The rows come from 4 hidden closed curves, with some noise, and rows from the same curve form a group. Each curve winds through 6 dimensions. The rows are also pushed far along 4 directions, which tell nothing about the answers.
Known rows, each followed by its group:
-2.055 0.027 0.138 2.516 -1.513 -2.995 0.123 -0.222 -1.797 2.449 0.885
 -0.072 -0.030 -0.786 0.749 -> J_79
0.495 -0.532 -0.071 -0.654 0.563 -1.750 -1.099 -0.152 -1.092 2.766 0.890
 2.121 -0.908 -1.847 1.992 -> J_79
0.668 0.257 -0.142 -1.454 1.305 -0.069 1.183 0.157 -0.455 -0.525 -0.059
 0.600 0.092 -1.656 0.363 -> J_79
-0.913 0.380 2.373 1.147 0.152 0.282 -1.886 -0.164 -0.183 -1.715 -1.513
 -1.417 -1.412 -0.380 0.902 -> J_79
-0.077 0.094 -2.350 -1.475 0.285 1.647 -0.228 -0.230 -1.613 3.443 1.322
 1.905 -0.147 -0.228 2.401 -> J_769
0.963 1.786 -0.532 -0.758 0.960 2.749 -2.133 0.209 0.472 1.470 0.053
 0.702 0.733 0.130 2.068 -> J_129
1.183 -0.094 -0.395 -1.248 1.575 -0.906 -0.362 1.848 0.068 2.575 1.159
 4.130 -0.245 -1.230 0.677 -> J_129
-3.182 -1.051 0.382 3.968 -1.449 2.227 0.533 -1.493 -1.227 0.000 -1.408
 -1.174 0.019 0.904 1.750 -> J_769
-0.510 0.308 2.850 -0.084 0.081 5.160 -3.660 -1.140 0.730 -2.298 -3.116
 -4.788 -0.456 2.094 -0.292 -> J_129
-1.108 1.938 -2.263 0.363 -0.851 0.708 2.084 0.074 -1.423 2.557 0.815
 0.826 1.848 -0.907 1.385 -> J_868
1.178 -0.415 1.361 -0.295 -0.285 -1.513 -0.438 -0.258 -0.285 -0.649
 0.313 -0.313 1.271 -0.059 -1.477 -> J_868
-1.223 1.156 1.987 -0.871 0.606 2.029 -1.783 -0.858 -1.524 -1.404 -0.332
 -1.706 -0.785 0.539 1.219 -> J_129
-0.810 0.522 0.037 1.085 -0.984 0.776 -2.606 0.222 -2.246 3.968 1.044
 1.468 -1.290 0.127 1.923 -> J_769
-0.444 -0.058 -0.533 1.307 -0.339 -1.980 2.140 -0.001 -0.056 2.669 2.343
 2.614 3.152 -0.006 -0.548 -> J_868
1.245 0.479 -0.229 -0.480 0.319 2.433 -2.623 0.134 0.285 0.209 -0.049
 0.311 -0.441 1.277 0.909 -> J_79
1.772 0.691 -1.821 -0.560 0.653 -1.108 2.302 0.868 2.168 0.385 1.500
 3.373 0.884 -0.544 -0.612 -> J_769
-0.085 -0.719 1.823 2.359 -1.238 -2.745 -0.333 0.732 1.109 -0.734 -0.882
 -1.602 -0.229 0.057 -2.710 -> J_769
-1.217 0.049 0.626 0.452 -0.653 -1.436 -0.017 -0.060 0.003 0.686 0.704
 -0.491 -0.801 0.367 -0.413 -> J_769
3.506 0.601 1.874 -3.305 0.668 -1.322 -0.845 1.103 1.457 -1.976 -1.730
 -2.156 0.277 -1.808 -3.368 -> J_868
2.067 -0.196 -2.923 -3.339 0.832 2.004 1.976 -0.111 1.405 -0.635 0.267
 -0.383 1.632 0.852 -1.271 -> J_79
-0.461 1.720 -0.836 -0.694 1.666 0.166 1.429 0.347 -0.577 2.484 2.425
 3.708 1.901 -0.832 1.993 -> J_129
-1.456 1.433 4.029 0.744 0.093 -2.653 -1.651 -0.231 -1.134 -1.917 0.060
 -2.409 -0.553 -0.554 -0.602 -> J_129
-3.071 -0.519 2.600 4.245 0.236 -3.448 2.167 -0.578 -0.363 0.486 1.055
 0.931 1.335 -1.231 0.837 -> J_79
-3.144 0.653 -1.145 1.563 -0.306 -1.011 3.751 -0.526 -0.878 0.428 1.178
 0.209 0.829 -0.160 0.979 -> J_868
0.432 0.032 0.935 -1.671 0.436 0.255 -3.573 -0.141 -2.340 1.862 0.707
 0.470 -2.296 -0.477 1.703 -> J_769
0.633 0.377 -2.683 -0.667 -0.017 -2.696 3.192 0.182 0.815 -0.864 1.238
 0.937 2.213 -0.617 -0.558 -> J_868
1.191 -1.666 -0.744 -1.771 1.359 2.090 -0.588 -0.471 1.407 0.172 -0.759
 0.229 -0.089 0.061 1.142 -> J_79
-0.671 0.114 -0.523 2.741 -0.574 -4.014 0.349 0.788 0.489 1.476 1.615
 2.723 -0.275 -0.532 0.562 -> J_769
1.447 -0.606 0.784 -0.305 0.446 -1.557 1.894 0.067 2.321 -3.330 -2.004
 -1.776 0.432 -1.517 -2.350 -> J_769
2.578 1.384 1.657 -0.022 0.439 -3.696 -1.877 1.270 0.116 -0.291 1.545
 3.066 -1.452 -1.500 -0.362 -> J_769
-2.032 -0.365 2.244 0.478 -0.171 1.479 -0.788 -0.895 -1.868 -1.373
 -1.225 -2.683 -1.730 0.567 0.196 -> J_868
2.031 0.583 0.482 -1.175 -0.051 -0.699 -0.164 0.847 0.623 -0.072 -1.298
 -1.488 0.590 -1.638 -2.054 -> J_868
-0.966 0.837 3.747 1.019 -0.187 2.079 -3.212 -0.849 -0.452 -1.732 -1.775
 -3.865 -1.358 0.907 -0.314 -> J_129
-2.094 0.486 1.778 2.103 -0.693 0.807 -1.503 -0.117 -2.536 1.026 -0.019
 -0.983 -1.953 0.383 0.845 -> J_129
0.455 1.806 3.210 0.334 0.326 -1.350 -4.680 0.207 -2.586 1.088 0.754
 -0.054 -2.347 -1.032 1.260 -> J_129
0.774 0.391 0.236 -0.224 -0.166 2.577 -1.427 -0.687 -0.887 -1.913 -1.120
 -0.485 -1.543 0.074 1.187 -> J_769
0.173 1.735 0.284 -2.457 1.157 4.142 -1.777 -0.278 -1.053 -0.960 -0.464
 -0.774 -1.195 0.631 1.611 -> J_129
4.305 -0.377 0.799 -4.541 2.389 -0.926 -2.643 1.262 1.990 -2.225 -0.741
 0.825 -2.235 -1.229 -1.251 -> J_868
1.979 -0.305 2.512 -1.182 1.761 -1.299 -2.423 0.837 1.062 -1.300 -1.005
 0.048 -1.108 -1.386 -0.607 -> J_79
-1.026 -0.602 -1.447 -0.911 0.406 -0.001 3.795 -0.028 1.936 -3.543
 -1.241 -2.050 0.386 0.265 -1.363 -> J_129
-2.272 1.074 -1.336 0.722 0.805 3.057 3.014 0.027 -0.307 1.944 1.094
 2.039 1.888 0.525 1.760 -> J_129
-0.142 1.172 1.448 1.067 -0.601 2.627 -3.676 0.074 -1.007 -0.097 -1.100
 -0.814 -1.777 0.690 1.379 -> J_79
-0.160 1.066 -1.408 -1.309 1.606 1.048 3.315 0.950 1.482 0.766 0.921
 2.175 1.821 -0.505 -0.063 -> J_129
0.150 0.228 -1.368 2.100 -0.338 -1.523 1.572 -0.146 -1.321 0.684 0.215
 1.904 1.248 -1.898 1.506 -> J_769
1.063 1.356 -0.717 -1.682 1.462 -3.998 0.453 1.259 -0.815 1.511 2.174
 3.120 -0.675 -2.538 0.888 -> J_868
-0.459 0.291 1.875 0.477 -0.567 1.867 -3.800 -0.751 -2.829 1.078 0.261
 -0.764 -1.161 1.305 1.061 -> J_79
-2.653 -0.525 2.010 1.936 0.074 -1.023 2.708 -0.942 -0.805 -0.944 -0.352
 -1.130 0.895 -0.782 -0.189 -> J_79
-0.194 -0.136 2.694 0.061 0.688 1.524 -3.278 -0.283 -3.390 1.897 0.004
 0.747 -1.298 -0.917 1.765 -> J_79
2.759 -0.318 -4.874 -2.770 0.481 4.892 0.753 0.040 0.557 0.435 -1.648
 0.062 0.659 -0.030 1.106 -> J_868
0.866 0.683 -0.227 -1.444 0.621 -0.463 0.313 0.008 -0.770 0.483 0.529
 0.879 0.361 -1.266 0.375 -> J_868
-2.109 1.702 2.301 1.896 -1.075 -1.260 -0.676 -0.262 -1.360 0.048 0.238
 -0.387 0.110 -0.469 0.572 -> J_868
1.137 -2.075 0.332 -0.816 0.366 -0.798 1.730 -0.115 2.491 -2.949 -0.753
 -1.589 0.313 1.001 -3.201 -> J_769

New rows, each followed by its group:
1.861 -0.261 0.499 -1.845 0.203 2.348 -2.874 -0.089 -0.592 0.878 0.062
 0.538 0.255 1.143 -0.081 -> J_868
-0.415 -0.486 -1.052 0.417 -1.078 0.420 0.952 0.030 0.593 -0.262 -0.373
 -1.502 -0.135 1.189 -1.284 -> J_769
-2.317 1.112 -0.300 2.170 -0.726 -1.129 3.551 -0.057 -0.879 0.277 0.205
 0.077 1.289 -1.299 0.300 -> J_79
-3.255 -0.159 -0.108 0.807 -0.370 2.713 0.267 -0.766 -0.965 -0.659
 -0.732 -1.851 -1.527 1.670 1.310 -> J_868
2.151 -2.217 2.367 -2.150 0.673 1.243 -2.097 -0.108 1.519 -2.419 -2.359
 -2.709 -1.439 0.726 -2.859 -> J_769
1.346 -0.187 -2.295 -2.892 2.042 2.657 0.199 1.133 0.759 1.159 0.220
 3.359 -0.226 -0.166 1.501 -> J_129
1.846 -0.728 -0.793 -3.717 0.632 -0.336 -1.507 -0.317 -0.253 -0.987
 -0.547 -1.583 -1.561 -0.611 -0.035 -> J_79
-0.742 1.134 1.967 0.970 0.020 0.101 -2.434 0.117 -3.752 2.050 0.467
 1.386 -1.378 -1.754 2.488 -> J_79
1.023 0.834 -1.406 -0.221 0.129 1.071 0.505 -0.246 -0.501 -0.711 0.051
 1.433 -0.334 -0.715 1.366 -> J_769
0.469 0.032 -0.030 -0.521 0.238 1.779 -1.064 0.285 0.548 -1.671 -1.815
 -1.932 -2.244 0.172 -0.339 -> J_129
3.746 0.415 2.494 -3.090 0.822 -1.651 -1.316 1.000 1.846 -2.283 -1.765
 -1.847 0.132 -1.637 -3.675 -> J_868
-0.084 0.260 3.829 2.824 -0.966 -0.508 -2.719 0.336 -1.176 1.072 0.085
 0.551 -1.327 0.024 -0.809 -> J_769
-2.264 -0.255 -0.862 2.863 -1.315 -0.040 1.202 -1.140 -1.005 -0.957
 -0.224 -0.897 0.424 0.686 1.374 -> J_868
-0.966 0.317 0.884 2.428 0.491 -2.301 1.087 0.545 -1.186 2.799 1.502
 2.702 1.312 -1.633 0.940 -> J_79
-0.933 -0.910 -3.092 -1.241 -0.110 2.748 1.506 -1.295 -1.479 0.537 0.409
 -0.189 0.284 1.077 1.782 -> J_769
-2.860 -0.405 0.676 2.285 -0.650 -0.998 0.456 -0.592 -0.923 -1.103
 -0.402 -1.157 -0.299 0.352 0.853 -> J_129
0.336 -1.078 -2.915 -0.950 0.521 2.661 1.851 -0.241 2.944 -1.310 -1.691
 -0.977 2.134 1.223 0.062 -> J_129
1.002 -1.269 0.597 0.934 -0.088 -1.111 2.368 0.195 2.298 -2.185 -2.558
 -2.390 1.355 -1.434 -2.810 -> J_769
-1.982 -0.554 0.254 1.488 -0.424 -2.097 -0.431 -1.257 -1.209 1.004 1.205
 0.087 -0.284 0.047 2.001 -> J_79
-0.480 0.008 -1.678 -1.298 0.439 1.421 4.277 -0.322 1.430 -2.823 -1.559
 -2.063 1.064 -0.539 -0.877 -> J_79
2.902 -0.212 1.113 -0.712 0.242 -0.309 -0.496 1.058 1.737 -0.906 -0.574
 0.180 -0.203 -0.393 -2.741 -> J_769
1.734 0.367 -0.154 -1.451 1.054 2.574 -3.478 -0.069 0.703 -0.162 0.075
 0.708 -0.989 1.311 1.590 -> J_79
3.256 -1.144 -0.578 -2.921 1.407 0.308 -1.368 0.614 0.977 0.610 0.046
 1.509 -0.611 -0.453 -0.853 -> J_769
1.260 0.955 -1.442 -0.514 -0.257 -0.191 0.726 0.881 1.657 -0.276 -0.838
 -0.168 0.782 -0.658 -0.709 -> J_868
-2.945 0.303 -0.672 1.617 -0.653 1.521 3.900 -1.029 -0.666 -1.257 -0.942
 -1.795 1.129 -0.121 0.489 -> J_79
-0.097 -1.500 1.754 -0.947 0.564 2.082 -0.418 -0.677 1.131 -3.096 -2.046
 -2.638 -1.263 1.056 -1.405 -> J_868
0.938 -0.300 -2.171 -1.105 1.356 2.911 0.453 0.133 0.391 1.014 -0.004
 1.625 0.741 -0.081 1.938 -> J_79
0.396 -0.668 0.445 -1.383 0.950 2.565 -1.945 -0.376 0.731 -1.770 -1.068
 -0.337 -1.815 1.019 0.582 -> J_868
0.220 -0.478 1.097 -1.074 1.274 -2.042 0.508 0.565 0.941 -1.542 -0.076
 0.796 -0.160 -0.987 -0.556 -> J_129
2.107 0.848 -2.637 -1.847 0.570 2.481 -0.467 0.531 0.863 0.811 0.519
 1.459 0.687 0.794 0.790 -> J_79
-1.590 -1.543 -1.568 0.058 0.427 2.987 3.512 0.258 1.103 0.513 -0.706
 0.447 1.474 1.129 -0.432 -> J_129
2.286 -0.205 -0.015 -2.352 0.959 -2.217 -3.273 0.178 0.447 -0.296 0.475
 0.351 -1.695 -0.606 0.780 -> J_79
2.499 -1.403 2.369 -1.879 0.815 -0.445 -3.462 0.239 0.549 -2.190 -0.791
 -0.836 -2.407 0.481 -1.726 -> J_769
-0.163 1.457 -3.591 -0.642 0.822 3.510 1.049 -0.226 0.630 2.102 0.916
 1.695 2.800 0.935 2.743 -> J_129
1.938 0.395 -0.159 -1.014 0.900 -3.722 -0.478 1.756 0.186 0.558 0.900
 1.913 -1.689 -2.056 -0.822 -> J_129
-3.412 -0.356 -1.769 1.972 -0.840 1.412 1.223 -1.223 -1.714 0.249 0.173
 -0.111 0.382 1.047 2.855 -> J_129
-1.433 -1.159 2.490 1.141 -0.171 2.914 -2.350 -0.950 -2.868 2.107 -0.748
 -0.658 -0.822 0.184 1.373 -> J_79
0.995 -0.657 1.640 1.129 -0.117 -2.183 -1.497 1.088 1.439 0.208 -0.970
 -0.055 -0.857 -1.010 -1.309 -> J_769
-0.721 1.148 -3.509 1.996 -0.510 1.248 2.430 -0.787 -2.269 1.992 1.761
 3.739 1.286 -0.714 3.750 -> J_769
0.661 0.485 -1.246 -0.555 1.347 -1.386 0.187 0.612 0.464 1.460 1.916
 4.114 -0.371 -0.751 2.014 -> J_868
-2.026 -0.514 -1.219 1.820 -1.572 -0.019 0.636 -0.564 -1.822 3.080 0.148
 -0.017 0.188 -0.366 1.460 -> J_79
0.475 1.513 1.612 -0.777 0.599 1.860 -5.340 0.177 -3.693 2.402 0.796
 0.947 -2.848 -0.165 2.668 -> J_129
1.637 -1.098 -2.188 -2.283 0.724 -1.048 2.991 0.446 1.631 1.022 -0.062
 0.390 1.205 -1.619 -1.239 -> J_79
-2.308 -1.758 0.573 1.824 0.597 1.272 2.368 -1.425 0.277 0.075 -0.065
 -0.211 1.499 0.470 1.038 -> J_79
-0.982 1.225 2.991 1.453 -0.176 -1.115 -1.042 0.087 -0.482 -0.841 -0.469
 -2.359 -1.248 -0.409 -1.250 -> J_129
3.488 0.374 -3.205 -3.179 1.144 1.680 1.847 0.737 3.019 -1.124 0.288
 2.032 0.212 0.227 -0.785 -> J_769
0.790 -0.590 -1.359 -1.393 0.432 5.054 -3.171 -0.061 0.736 -0.444 -2.343
 -0.734 -1.026 1.428 1.989 -> J_129
-4.221 -1.702 1.106 5.441 -1.310 -1.609 3.516 -1.003 0.316 2.218 0.268
 -0.517 2.405 0.158 -0.029 -> J_79
-2.156 0.519 2.946 2.055 -0.628 0.432 -1.502 -1.032 -1.706 -0.620 -0.224
 -1.420 -0.635 0.522 0.369 -> J_79
-0.453 0.733 -0.402 -0.897 1.018 1.999 -2.669 0.345 -2.312 1.718 0.792
 3.314 -2.063 -0.436 3.909 -> J_129
-0.436 1.598 1.321 0.446 -0.394 1.868 -2.703 0.033 -2.383 0.394 -0.653
 -0.329 -1.772 -0.284 1.590 -> J_79
2.491 0.505 0.090 -0.287 0.914 -3.024 -2.939 1.208 -0.281 0.758 0.501
 3.257 -1.680 -2.331 1.435 -> J_769
-1.207 -0.516 -3.377 -0.821 -0.450 2.349 2.902 -0.697 0.937 0.230 0.336
 -0.718 0.508 1.675 0.320 -> J_769
1.822 0.120 -0.985 -0.049 0.238 0.172 -2.771 -0.378 -1.132 0.577 0.820
 3.179 -0.477 -0.066 2.912 -> J_868
-1.569 -0.231 2.112 1.847 -0.395 -3.137 2.122 -0.624 0.065 -0.577 1.033
 -1.098 1.704 0.084 -2.165 -> J_79
